Every row belongs to one group in each of 2 separate groupings. Each group adds its own fixed numbers to the row, and there is some noise. The rows also spread widely along 2 directions, which tell nothing about the answers.
Some rows, each with its group in each grouping after it:
[-19 -16 8 20 4 -11 -37 -20 -11 4 4 -24 -12 -2 -11 -15 21 15 -1 16 -5 -12 -21 24 10 29 0 -6 -45 -2 22] : J_113 C
[-1 -1 17 7 -8 -8 -11 -10 15 8 -4 14 11 -3 -9 16 8 2 10 2 3 6 0 10 27 12 5 7 -7 4 -2] : J_260 E
[-22 -34 27 -34 14 -12 -24 -30 -35 -33 7 -25 -68 25 6 -33 47 29 -14 23 15 7 -36 85 42 39 -13 -27 -54 26 37] : J_498 J
[-19 8 -12 11 -1 3 11 -1 -13 20 8 17 13 -16 22 -11 2 -14 0 13 13 12 10 -11 -21 -13 3 1 12 3 5] : J_498 J
[0 9 10 22 3 -8 -15 -12 -1 7 2 -8 -10 2 -22 -9 -1 10 -4 17 1 -11 -6 -4 9 24 0 -5 -21 2 -4] : J_113 C
[-12 -4 17 57 -6 13 -18 -6 -12 28 12 1 23 -32 39 17 0 10 7 19 -10 16 -12 -5 -24 0 14 8 -25 6 9] : J_260 G
[-20 4 17 10 -1 3 12 10 0 5 11 15 8 18 6 5 -3 -15 -6 -4 13 13 18 -21 -7 2 3 -2 13 -13 -6] : J_498 G
[0 -8 13 -7 -7 -17 -13 -18 7 0 -5 -2 -20 13 -30 6 5 11 13 -8 6 -4 4 8 32 24 -11 -8 -15 -3 7] : J_113 E
[-16 -22 3 -11 -1 -7 -19 -6 -23 -1 -6 -9 -15 7 23 -17 5 -3 -6 4 8 9 -15 21 -1 9 3 -5 -25 7 4] : J_498 Y
[-13 2 10 -49 1 -34 10 13 5 -8 -4 8 -28 36 -13 -13 -13 -22 -20 -19 14 2 17 -15 10 13 4 -27 28 0 -18] : J_498 Y
[-5 -10 38 -1 -2 -9 -1 -7 4 -13 11 -8 -42 23 -9 9 16 5 -11 7 9 7 -7 31 34 35 -1 -27 -15 9 5] : J_260 G
[-8 13 19 11 -4 -6 18 5 15 4 21 12 -7 7 -4 22 -5 -7 -9 -1 13 19 17 -21 17 11 13 -7 18 -6 -17] : J_260 G
[-16 -19 28 -42 6 -17 -17 -17 -4 -37 -11 -20 -48 27 -26 -5 23 10 12 -6 17 -7 1 55 64 26 -9 -14 -36 1 25] : J_498 E
[-10 -3 -4 22 -13 -7 -13 -6 -13 25 5 6 10 -22 24 -1 -6 3 -1 -4 -1 9 -6 -11 -17 3 12 3 -7 13 4] : J_260 Y
[-11 -35 21 -38 9 -20 -26 -5 -18 -23 5 -13 -43 25 12 -8 19 15 -8 3 8 3 -29 44 25 24 -4 -30 -30 17 23] : J_498 Y

New rows. What belongs after each?
[-7 2 16 40 1 8 -4 -6 -1 15 13 2 13 -9 12 15 2 0 2 13 0 16 3 -5 -7 0 16 2 -9 -6 -11] : J_260 G
[-6 3 12 12 -7 -8 5 0 12 1 0 -5 -8 6 -21 10 2 1 -8 2 8 -3 4 -2 22 19 6 -9 6 4 -13] : J_260 C
[-23 -22 25 19 5 2 -3 -9 -8 6 13 -1 -3 12 19 0 17 2 6 4 16 5 -6 -2 -4 6 11 -4 -15 -9 8] : J_498 G
[-16 -39 17 4 8 0 -53 -20 -42 -4 0 -28 -35 -20 42 -13 31 29 -7 13 -8 13 -44 65 4 25 0 -9 -71 35 33] : J_260 Y
[-3 6 7 10 -7 2 -13 4 5 6 -1 1 -6 -5 -16 7 -2 5 -3 14 -2 2 0 11 16 17 4 -8 -7 2 0] : J_260 C
[-16 15 2 48 3 16 5 8 -13 35 7 23 43 -43 33 8 -11 -2 1 20 -4 25 0 -10 -28 -8 9 10 1 12 2] : J_260 J
[-5 9 17 -10 -13 -13 10 -5 22 4 -9 12 -3 -3 -23 11 -7 -1 7 -2 5 0 23 -4 40 5 1 -9 15 -9 -14] : J_260 E
[-15 -5 18 26 3 0 5 2 -18 5 10 8 0 6 10 15 7 -7 -3 5 4 14 10 -3 -11 6 11 -4 -8 -8 3] : J_498 G
[-20 -4 0 -8 -2 -13 2 16 -3 11 -3 14 -6 8 15 -4 -12 -10 -14 -15 5 11 0 -8 -14 2 8 -5 8 8 0] : J_498 Y
[-18 -38 20 21 7 -2 -43 -13 -37 9 2 -17 -12 -23 42 -6 21 24 -6 14 -11 10 -45 40 -9 14 4 -3 -56 30 22] : J_260 Y
[-4 -5 25 25 -9 -8 10 -2 -1 17 11 1 -7 6 -8 4 -4 2 -10 -5 9 8 6 -13 -4 9 4 -10 -9 -10 -1] : J_113 G
[-6 12 9 -14 -8 -11 15 15 10 12 -1 14 1 0 -7 1 -21 -10 -25 -3 3 10 21 -14 0 6 3 -17 28 -1 -25] : J_260 Y
[-15 2 7 -9 -3 -14 -5 -10 11 -10 -8 -16 -24 24 -27 -12 16 2 -14 7 3 -3 3 16 30 13 -1 -16 2 -11 6] : J_498 C
[-20 -41 14 3 21 -2 -49 -15 -38 -7 5 -14 -16 -9 46 -3 25 19 -3 9 -8 16 -36 37 -19 14 9 -5 -57 23 26] : J_498 Y
